Every row belongs to one group in each of 4 separate groupings. Each group adds its own fixed numbers to the row, and there is some noise. The rows also spread widely along 14 directions, which tell nothing about the answers.
In the rows, 128 means zero.
Known rows, each followed by its group in each grouping:
[101 120 150  82 167 134 130 140 125 133  83  95 110 129  95  94 130 155
 125 152 171 180 117 125 148 154  95 129 106 146]
k_46 k_738 k_875 k_362
[ 92 115 130 135 152 179 155 165 139  96 126  96 119  94 102  94 120 194
 150 127 196 120 135 114 114 157 122 154 105 138]
k_161 k_227 k_387 k_661
[172 102 173 121 156 130  93 110  89 140 127 136 105 141 102  62 158 135
  89 166  77 140 138 157 170 149 181 151 104 112]
k_789 k_290 k_387 k_12
[152  84 147 118 135  78  96 122 142 146 170 134  96 159 170 106 164  99
 122 122  63 159  92 132 159  97 128 134 160 136]
k_161 k_227 k_739 k_661
[127 164  87  82  48  71 150 145 117 175  99 148 174 174 143 112 111 115
 116 103 149 105 161 153 150 104 114 117  77  95]
k_321 k_738 k_902 k_12
[103 102 141 135 208 160 147 132  92 132 145 113  93 101 139 143 181 117
 102 150  80 111 127 161 130 110 105 141 120 135]
k_360 k_290 k_816 k_768
[100 132 129 132  69  70 139 149 151  99 161 121 148 136 172 163  96 107
 151 130 122 133 171  81 103 100 107 127 177 120]
k_382 k_227 k_816 k_768
[129 153 134 187 226 142 113  92 119 113 140 171 109 100 133 163 146 110
 158  96  54 165  92 126  88 167 143  89 173 142]
k_789 k_290 k_875 k_362
[107 107 152 177 156 179 120 127  76 107  99 147  90 144 125 169 157 129
 158  63  83 135 101 126 128 101 115 123 118 183]
k_382 k_290 k_902 k_661
[140 125 185 153 118 156  99 128  99  98 104 156  68 149 125 206 154  78
 120 104  89 183 138 110 159  80  97 122 127 177]
k_321 k_227 k_739 k_768
[156 171 112 124 146 122 117 101 137 153 121 193 153 135 148 122 146  60
 150  77  69 137 144 160 143 161 127 106  49  99]
k_46 k_290 k_902 k_362
[123  97 143  69 101  73 143 141 160 128 134  48 130 125 128  92 104 130
  89 168 165 118 159  97 158 128  75 145 169  99]
k_360 k_738 k_387 k_12
[135 128  91 115 143 119 126 146  58 175  88 159 126 170 136 118 161 168
 111  83 114  93  77 167 153  80 141 116 107 147]
k_360 k_290 k_875 k_12
[105 145 128 130 136 134 119 161 166 100 148 126 119  79 148  95 114 163
 147 176 243 199 121 113 104 137 128 143 137 130]
k_46 k_738 k_875 k_661
[152 186 116 129  96  93 129 163 163 104 154 192 158  92 167 118 110  95
 142 134 159 169 185 132 135 151 133 102  77  85]
k_321 k_227 k_902 k_661
[119 107 156 132 189 206 147 127 116 111  92  87 101  95  89 114 146 146
 113 109 134 103 120 144 136 141  99 130  97 140]
k_46 k_738 k_387 k_12
[ 94 126 134 110 140 148 148 143 128  72 100 111 153  77 126 126  98 182
 120 162 207 112 135 121  99 123 123 109 141 130]
k_321 k_738 k_739 k_661
[104 114 112 112 113 146 146  76 159 185 145  75 146 166 110 121 149 121
 133 138 141  88 123 127 121 133 105 208 163 101]
k_46 k_227 k_875 k_661
[124 175 142 208 157 144 122  97  84 131 121 152 106 135  89 179 126 123
 132 137 103 172 124 123  96 152 166 116 196 141]
k_789 k_738 k_387 k_661
[151 116 124 189 108 110 123 134  76 147 143 114  98 152 127 169 138 129
  85  78  73  86  94 144 131  87 144 106 213 141]
k_161 k_290 k_902 k_362
[133 150 103 150  93 113 137 167 115 132 150 161 117 126 197 161 145  92
 114  92 131  94 130 144 130  50 107 118 134 119]
k_382 k_738 k_902 k_12
[106 131 141  89 148 139 120 107 189  93 120 143 136  71 157 133 128 101
 151 166 218 187 129 127 108 131  89 117  99 135]
k_161 k_290 k_902 k_362
[100 114 148 130 103 112 141 125 104 132 117  88 129 150  89 104 103 159
 128 144 118 135 149 117 127 156 137 150 146 127]
k_360 k_738 k_387 k_661
[152 138 150 117 122 166 102 125 121  83 117 119 153  98 100 103 110 173
  92 206 213  96 161 115 128 138 185 173 135 101]
k_46 k_290 k_739 k_768
[ 57 136 122 112 101 100 143 121 164 134 142 125 146 133 145 117 117 117
 198 128 152 195 160 113  91 152  89 144  93 128]
k_789 k_290 k_902 k_12
[ 79 106 128 112  71 117 167 123 100 164 105 103 149 143 101 109 131 170
 132 122 124 122 124 181 111 115 129 115 111 138]
k_321 k_227 k_902 k_12
[155 120 150 132  98 157 125 126  63 157  89 161 110 142  98 105 164 144
  86 118 106 123 116 202 159  94 169 111  74 144]
k_321 k_227 k_387 k_12
[166 148 141 163 119 139 135 179 149  68 154 124 118  54 127 135  98 135
  89 140 175 125 171 123 129 140 133  95 134  96]
k_161 k_227 k_816 k_768
[120 134 134 127 166 145  92 128 162  93 131 154 109 111 156 132 136 125
 172 125 175 194 114  90 119 134 108 147 108 151]
k_360 k_290 k_875 k_768
[121 110 151 100 105 126 139 120 110 140  85 109 139 144  69  85 117 176
 125 136 132 140 132 154 141 151 145 118  95 127]
k_789 k_227 k_739 k_12
[113 152  95 117 178 144 150 175 130 120 100 142 144 121 121 104 124 183
 164  86 152 125 123 105 129 162 109 110  86 133]
k_321 k_227 k_816 k_12
[129 155 135 168 175 171 152 124  95 108 137 157 128  58 132 158 148 115
  99 129 100  98 146 175  99 131 131  87 118 108]
k_382 k_290 k_875 k_12
[130 135 120 112 120 100 170 139 121 143 112  97 164 131  86  85 105 148
 117  96  94 100 158 149 146 183 120  94 105  96]
k_46 k_227 k_387 k_661
[125 136 150 122 161 114 133 124  89 120  90 172 146 150 114 120 135 132
 150 107  61 147 136 146 144 144 150  93  81 131]
k_789 k_227 k_902 k_661
[129 141 129 151  88 113 125 142 134  90 119 112 145 136 106 144  76 141
 145  90 131 137 173  74 115 164 120 119 142 123]
k_321 k_290 k_816 k_768
[144  78 175  98  72  96 104 117 124 108 111  89 132 132 120  99 108 139
  95 143 136 132 131 135 153 107 135 120 150 133]
k_46 k_290 k_902 k_362
[108 107 128 115  54 114 168 135 157 128 132  77 124  78 142 127 110 103
  86 108 170 111 140 186 116  97  65  87 121 105]
k_382 k_738 k_875 k_362

New rows. What belongs after each?
[184 137 146 167 128 143 107 158 115 134 183 131  65  93 154 123 167  96
  55 170 145 124 138 150 165  88 139 162 158 103]
k_360 k_738 k_387 k_12
[ 90 148 145 119 202 118 140 160 114  81 109 168 113 109 157 169 142 120
 164 119 101 192 132 100 120 123  91  78 118 174]
k_321 k_227 k_387 k_768
[ 89 128 143 133 129 137 159 130  89 133 104 128 129 126  94 121 132 162
 132 144 133 146 137 165 117 134 142 115 111 141]
k_789 k_227 k_387 k_661
[145  82 156  75 147 111 103 150 134 110 115 102 116 149 131  63 131 147
 115 154 148 141 150  99 186 134 113 171  93 117]
k_789 k_290 k_816 k_661
[101 130 120 144 134 159 152 150 104 109 128 174 145 107 163 112 142 152
 155  74  83  80 134 165 102 106 149 107  68 135]
k_321 k_227 k_387 k_12
[ 84 125 114 141  98 163 149 104  98 160 126 157 144 112 141 119 154 132
 139 112 133 120 118 221  88  95 148 126  63 133]
k_46 k_290 k_875 k_661
[177 125 162 143 135 115  94 110 164  87 147 127 124 114 122 124 107 119
 125 122  94 141 132  81 136 168 143 120 185 115]
k_321 k_227 k_739 k_362
[152 120 174  76 183  72  91 165 135  63 117 151 143 129 161  61 101 153
 142 160  99 159 156  66 164 155 154 118 114 113]
k_789 k_738 k_902 k_12
[116 130 145 192 175 185 142 166  67  85 109 156 102  65 119 133 134 183
 111 103 120 104  92 186  96 113 177  71 116 157]
k_161 k_738 k_902 k_362
[ 98 157  99 120 109 107 168  77 134 179 141 157 172 149 141 151 146  67
 149 105  55 100 156 176 103 136 115 125  90  94]
k_360 k_227 k_387 k_768
[109 176 112 151 126 106 152 165 134  94 122 114 138  88 122 159  80 164
 119 151 217 152 144 100  98 137 114  98 192 115]
k_789 k_738 k_875 k_661
[115 107 136 112 195 164 130  94 131 122  85  92 123 132 113 150 145 127
 125 116 134 110  87 116 125 110  91 128 157 150]
k_46 k_738 k_816 k_768
[109  86 113  99 136  87 140 115 137 112  90  82 167 155 127 100  96 178
 145  77 116  78  79 113 111 116 129  97 173 130]
k_789 k_738 k_902 k_768
[ 73 112 157 147 144 194 157 125  65 113  90 104 109 104  89 145 136 184
 106 158 160 102 118 160  92  95 146 131 138 163]
k_161 k_738 k_387 k_12
[ 96  91 118 152 109 129 147 111 143 121 145 104 121 149 162 184 134 106
 152  37  68  75  99 122  97  71  83 117 168 150]
k_161 k_227 k_739 k_768
[149  87 114 125  81 107 104 127 181 120 139  81 133 136 149  77 105 168
 130  98 196  97  80 100 124  95 134 152 185 118]
k_789 k_738 k_902 k_12
[136 155 171  94 163 119  93 153 102  90 118 156 120 167 142 132 132  99
 128 176 113 156 206  54 178 138 126 183 101 126]
k_46 k_290 k_387 k_768
[110 151 170 120 150 159 126 146  56 113  85 186 129 139 112 108 140 148
 131 162 102 138 171 154 141 127 178 138  39 128]
k_789 k_738 k_902 k_12
[133 122 126 134 106 125 111 145 139 151 145 124 115 157 125  66 125 138
 151  98 106 151 143 117 140 158 137 165  85 114]
k_321 k_738 k_816 k_12
[ 80 131 112 148 104 183 136 129 131 173 184 142 114 140 153 100 176 143
 157 155 151 115 137 153  97 107 152 234  99 118]
k_321 k_227 k_875 k_12
[128 108 137 136 103 111 144 103  96 187 125  88 114 161  92 111 147 126
  89 129  86 112 117 174 140 118 133 139 155 109]
k_789 k_738 k_902 k_12
[129 138  91 100 131 130 165 141 187 136 158 105 141  81 173 137 144 104
 103 117 184  76 138 138 128 102  54 128 137  86]
k_321 k_227 k_875 k_12
[151 156 131 117  96  95 106 105 176 129 134 147 138 164 168 148 114  37
 156  65  85 145 167  78 149 129  77 132 110 107]
k_46 k_738 k_387 k_12
[104 130 117 103 137 109 155 183 110  94 117  97 152 131 140 114 101 165
 124 119 156  80 172  86 146 128  99 138 129 121]
k_46 k_290 k_387 k_661
[111 183 124 132 133 125 133 114 116 138 107 126 143 147  81 167 111 119
 140 154 157 170 171  92 127 179 105 143 144 121]
k_46 k_290 k_739 k_661
[103 120 163 139  88 138 134 116 121  78  76 141 143 119 113 168 100 142
 164  96 146 160 125 119 106 110 117  81 124 167]
k_382 k_227 k_902 k_661
[ 98 103 114 120 145 157 137  76 143 136 100 140 130 116 148 167 167 122
 142 106 160 126  50 178  90  55 108 101 143 162]
k_789 k_227 k_739 k_768
[153 125 128 149 129  72 113 146 122 129 167 121 117 128 158 119 118 143
  97 139 107 125 108 115 120 109 154 112 219 113]
k_161 k_738 k_875 k_12
[200 160 136  66 132  91 113 134 145 141 101 151 140 134 114  88 132 104
  80 170 171 149 165 126 200 146 126 121  91  80]
k_789 k_227 k_387 k_12
[148 133 153 124 189 156 124 146 111  94 128 176 119  96 155 108 156  94
 122 121  87 120 168 155 163 134 126 126  34 105]
k_789 k_290 k_902 k_661
[136 154 121 156  63 110 135  91 148 157 119 110 133 137 105 155 104  85
 129  80 126 154 133 137 113 137 100  95 155 119]
k_46 k_738 k_387 k_12
[ 78 150  94  98 106 115 179 100 112 194 117 150 172 150 119 120 145 124
 139 134 119 119 139 202 104 132 129 121  70 104]
k_161 k_227 k_875 k_661
[ 76  73 147 140 148 170 133 107 146  99 169 127 126  89 179  77 151 140
 167 136 111  95 110 158  77 102 150 165 107 133]
k_382 k_738 k_387 k_661
[167 140 159 143 160 165  94 105 119 131  94 120  89 156  65 111 138 119
 113 134 136 167 130 106 162 169 145 164 119 127]
k_789 k_738 k_387 k_768
[144 183  98 169  64 119 140 127 121 145 143 151 159 107 119 135 104 120
 114 112 158 122 163 168 107 146 152 108 116  86]
k_46 k_290 k_875 k_661
[162 172  95 119  42 101 132 147 143 158  97 124 143 148  94 110  83 128
 104  84 196 134 149 140 150 155 117 108  91  92]
k_161 k_738 k_875 k_362
[153 122 141 143 224 135 105 134 137  94 161 139 119 113 135  86 143 163
 138 151  95 123 104  93 124 169 184 147 172 121]
k_161 k_227 k_387 k_768
[134 129 110 117 219 135 118 140 103 126 119 158 142  91 122  56 148 208
 130 167 162 140  75 161 118 164 189 112 121 127]
k_382 k_290 k_875 k_661
[112 115 143 125  76 125 152 119 130 131 154 122 129  99 151 139 135 102
  99 146 122 101 155 173 112  95 118 127 134 104]
k_382 k_227 k_875 k_362
[133 141 110 122  57  68 146 170 161 128 149 110 142 154 139 114  90 108
 138  82 121 129 189 101 145 141  96 129 106  88]
k_789 k_227 k_816 k_768
[147 149 148  84 137  68 112  95 109 120  64 161 157 154 123 158 109  93
 106 147 111 170 137 126 146 112 125  64 135 126]
k_789 k_738 k_816 k_768
[ 84 124 188  99 121 142 160 163 135  78 153 113 131  74 122  85 113 134
 127 209 141 146 238 127 128 162 121 162  60  93]
k_789 k_227 k_387 k_12
[101 145  97 137  50 118 142 109 142 158 150  93 147 159 121 136 106 122
 138 119 162  99 164 104 104 142 115 185 165 107]
k_321 k_290 k_387 k_362
[151 197 111 141 165 124 110 191 126 132 176 180  98 114 188 133 153  88
 107 160 153 145 161 111 156 116 125 168 120  97]
k_46 k_738 k_875 k_362
[104 124 132 131 139 191 151 116 107 110  86 117 133  94  85 126 130 158
 124 116 168 104 135 162 111 141 124 125  71 138]
k_360 k_290 k_387 k_768
[148 105 102 102  89 110 117  90 189 154 141 109 143 131 179 103 138  94
 124  89 163  98  84 145 124  75 103 133 150 112]
k_46 k_738 k_387 k_12
[133  96 148  93 144 140 134 109 166 122 117  87 148 132  85  61 119 145
 146 132 123 125 152 110 151 199 115 160  91  99]
k_382 k_227 k_816 k_661
[158  95 120 126 107  88  85 133 145 130 171 144 132 183 193  81 138 145
 149 100  97  84  97  83 142  77 176 184 183 122]
k_789 k_227 k_387 k_12
[143 123 153 119  93 153 112 123 152  87 118 139 127 112 163 146 121  82
 121 103 155 113 153 126 144  84  98 134  87 122]
k_46 k_738 k_739 k_661
[159  98 182 122  87 151  93 118 157 120 118  98 101 131  71  71 115 146
 127 143 161 182 136 113 157 179 144 165 112 126]
k_382 k_227 k_875 k_362
[128 158 130 126 116 131 115  88 159 110 113 160 170 128 130 149 106 115
 167 108 130 132 128 107 102 146 141 116 136 124]
k_46 k_227 k_739 k_362
[144 131 145  95 150 147 102 121 144  57  98 132 165 108 122 118  87 166
 129 147 183  91 151  71 128 154 146 139 131 119]
k_161 k_290 k_739 k_362
[115 170  86 101 123  70 140 140 150 132 126 118 179 148 125 130  95 166
 146 150 182 129 127  83 110 152 136 124 193 108]
k_46 k_227 k_739 k_768
[169 129 140 163  94 118 112 112  71 165 124 140 121 151  89  92 135 128
  91 105  58 118 130 185 149 151 189 112 116 117]
k_46 k_290 k_387 k_362
[108 110 146 148 147 171 135 144 104 143 149 160  90 113 152 109 183 117
 127 141 114 144 130 191 137  88 139 157  60 135]
k_789 k_227 k_816 k_661
[129  96 117 171  75 149 115 144 150 178 172  66  62 160 110  80 145 147
 136  86 156 142  96 119 139 127 115 208 152 135]
k_360 k_738 k_387 k_12
[123 153 106 110 109  89 160 121 141 136  87 112 146 141 106 178 106 116
 124  95 168 146 126 113 132 126  69  71 166 136]
k_161 k_227 k_387 k_661
[ 91 157  98 102 129  88 150 145 152 178 154 139 130 151 155 109 151  95
 163 121 120 172 138 137 133 145  94 140 105 121]
k_46 k_227 k_387 k_362
[158 130 109 147  67  37  95 115 140 166 169 125 134 157 132  89 109 138
 121 133 116 187 108 134 113 151 177 114 198 110]
k_321 k_290 k_875 k_768
[109 123 140  69 166 104 112 125 125 138 107 117 151 153 122  67 131 174
 141 195 164 151 116 105 139 144 152 165 139 125]
k_46 k_738 k_902 k_12
[ 84 140 112  83 169  89 134 105 171 117 117 137 169 133 168 127 116 128
 185 139 152 147 113  86  94 130 102 123 155 124]
k_789 k_738 k_902 k_12
[199 135 140 148 112 147  97 147 116 142 144 123  93 156 112 104 145  95
  81 110 113  89 171 115 201 142 136 194 104  83]
k_789 k_290 k_902 k_362
[101 118 159  95 119 122 117 123 185  71 111 131 129  93 173 144 111 100
 165 135 193 183 132  88 112  98  70 112 123 146]
k_382 k_738 k_902 k_12
[ 87 147 100 111  72 124 176 117 123 160  93 126 153 154 118 144 115  98
 141  68 134 108 157 166 118 119  78 110  59 120]
k_161 k_738 k_387 k_661
[ 83 146  94 183 124 157 179 135 124 135 157 111 129  58 121 153 124 144
 128 113 153 110 127 184  66 145 116 101 138 119]
k_360 k_290 k_816 k_362
[153  98 142 149  60 151 124  89 127 143 126  98 131 131  90  97 126 157
  91 146 171  93 115 168 126 110 179 160 160 109]
k_789 k_227 k_387 k_661
[ 94 118 103 166  89 102 163 143 106 136 110 104 127 125 108 146 104 155
 140  48 116 146 109 170  91 119 107  54 130 149]
k_789 k_290 k_816 k_768
[105 159  97 167 140 123 176 185  69 140 125 148 125 131 130 160 131 148
 127  61  61  85 139 151 129 124 117  89 115 131]
k_360 k_227 k_816 k_362
[138 158 163 117 136  93 111 128 107 101 133 186 123 129 168 179 138  80
 111 176  98 158 160 118 143  89 136 112 153 128]
k_789 k_227 k_739 k_362
[130 123 107 144 128  95 137 115 137 137 143 110 137 148 142 128 117 115
 139  63  73  90 123 114 119 139 112 115 168 116]
k_789 k_290 k_387 k_362
[162 179 113 146  89 106 111 137 132 134 127 164 111 124 153 191 130  77
 104 107 168 174 146 117 142  96  87 100 147 126]
k_321 k_290 k_875 k_12
[ 84  87 190 124 118 177 128  95 125  62  91 129 132  69 151 155 126 131
 132 160 176 145 113 163  90  58 126 103 118 169]
k_46 k_738 k_902 k_661
[142 138 147 157 107  74 108 115 129  96 117 157 136 118 137 135  88 120
 139  91  83 182 118 136  98 133 158  48 154 129]
k_789 k_738 k_875 k_768
[203 156 121 133  78  86 104 159 173 100 170 159 147 121 177 111  99  97
 112  98 129  99 177  92 170 130 133 143 120  65]
k_360 k_227 k_875 k_661
[181 127 140 144 125 154  93 156  89 122 123 168  85 127 157 110 166 121
  77 141 167 118 108 154 174  63 160 146 116 134]
k_382 k_738 k_387 k_661
[ 72  81 144 160 130 176 131 120 109 115 110  95 103 120  79  99 129 191
 177  89 124 164  90 151  83 156 139 126 104 176]
k_382 k_290 k_739 k_768
[127 146 139 130 197 176 129 114 101 104 109 186 130  85 163 156 157 103
 116 135 108  97 122 164 120  96 135 112  88 129]
k_360 k_738 k_816 k_362
[193 133 121 126 116 134  71 122 120 164 140 182 106 150 151  77 171 112
 100 138 152 155 110 161 175 111 171 168  83 113]
k_321 k_290 k_875 k_661
[ 75 163 108 139 111 107 174 117 121 122 126 126 160 122 161 212 111  89
 136 119 120  83 151 118  82  96  82 103 187 119]
k_382 k_738 k_902 k_362
[103 147  70 103 156 111 164 115 148 156 122 128 171 125 145  91 127 142
 145 111 160  91 107 157 105 136 121 120 116  96]
k_789 k_738 k_387 k_661
[ 97 107 165  93 135 128 108 132 162  98 151 134 122 117 164 104 141 131
 158 192 167 174 142  96 127 119 128 181 132 140]
k_321 k_227 k_902 k_362
[122 111 125  76  86  94 118  74 175 118 147  92 177 142 154 134 109  98
 121 180 162  84 164  88 112 114 112 178 181  85]
k_382 k_290 k_739 k_768
[159 161  98 138 117 161 134 113 148 137 117 115 145 146 101 152 123 130
 120 115 192  71 138  86 148 139 115 183 161 101]
k_360 k_227 k_387 k_661
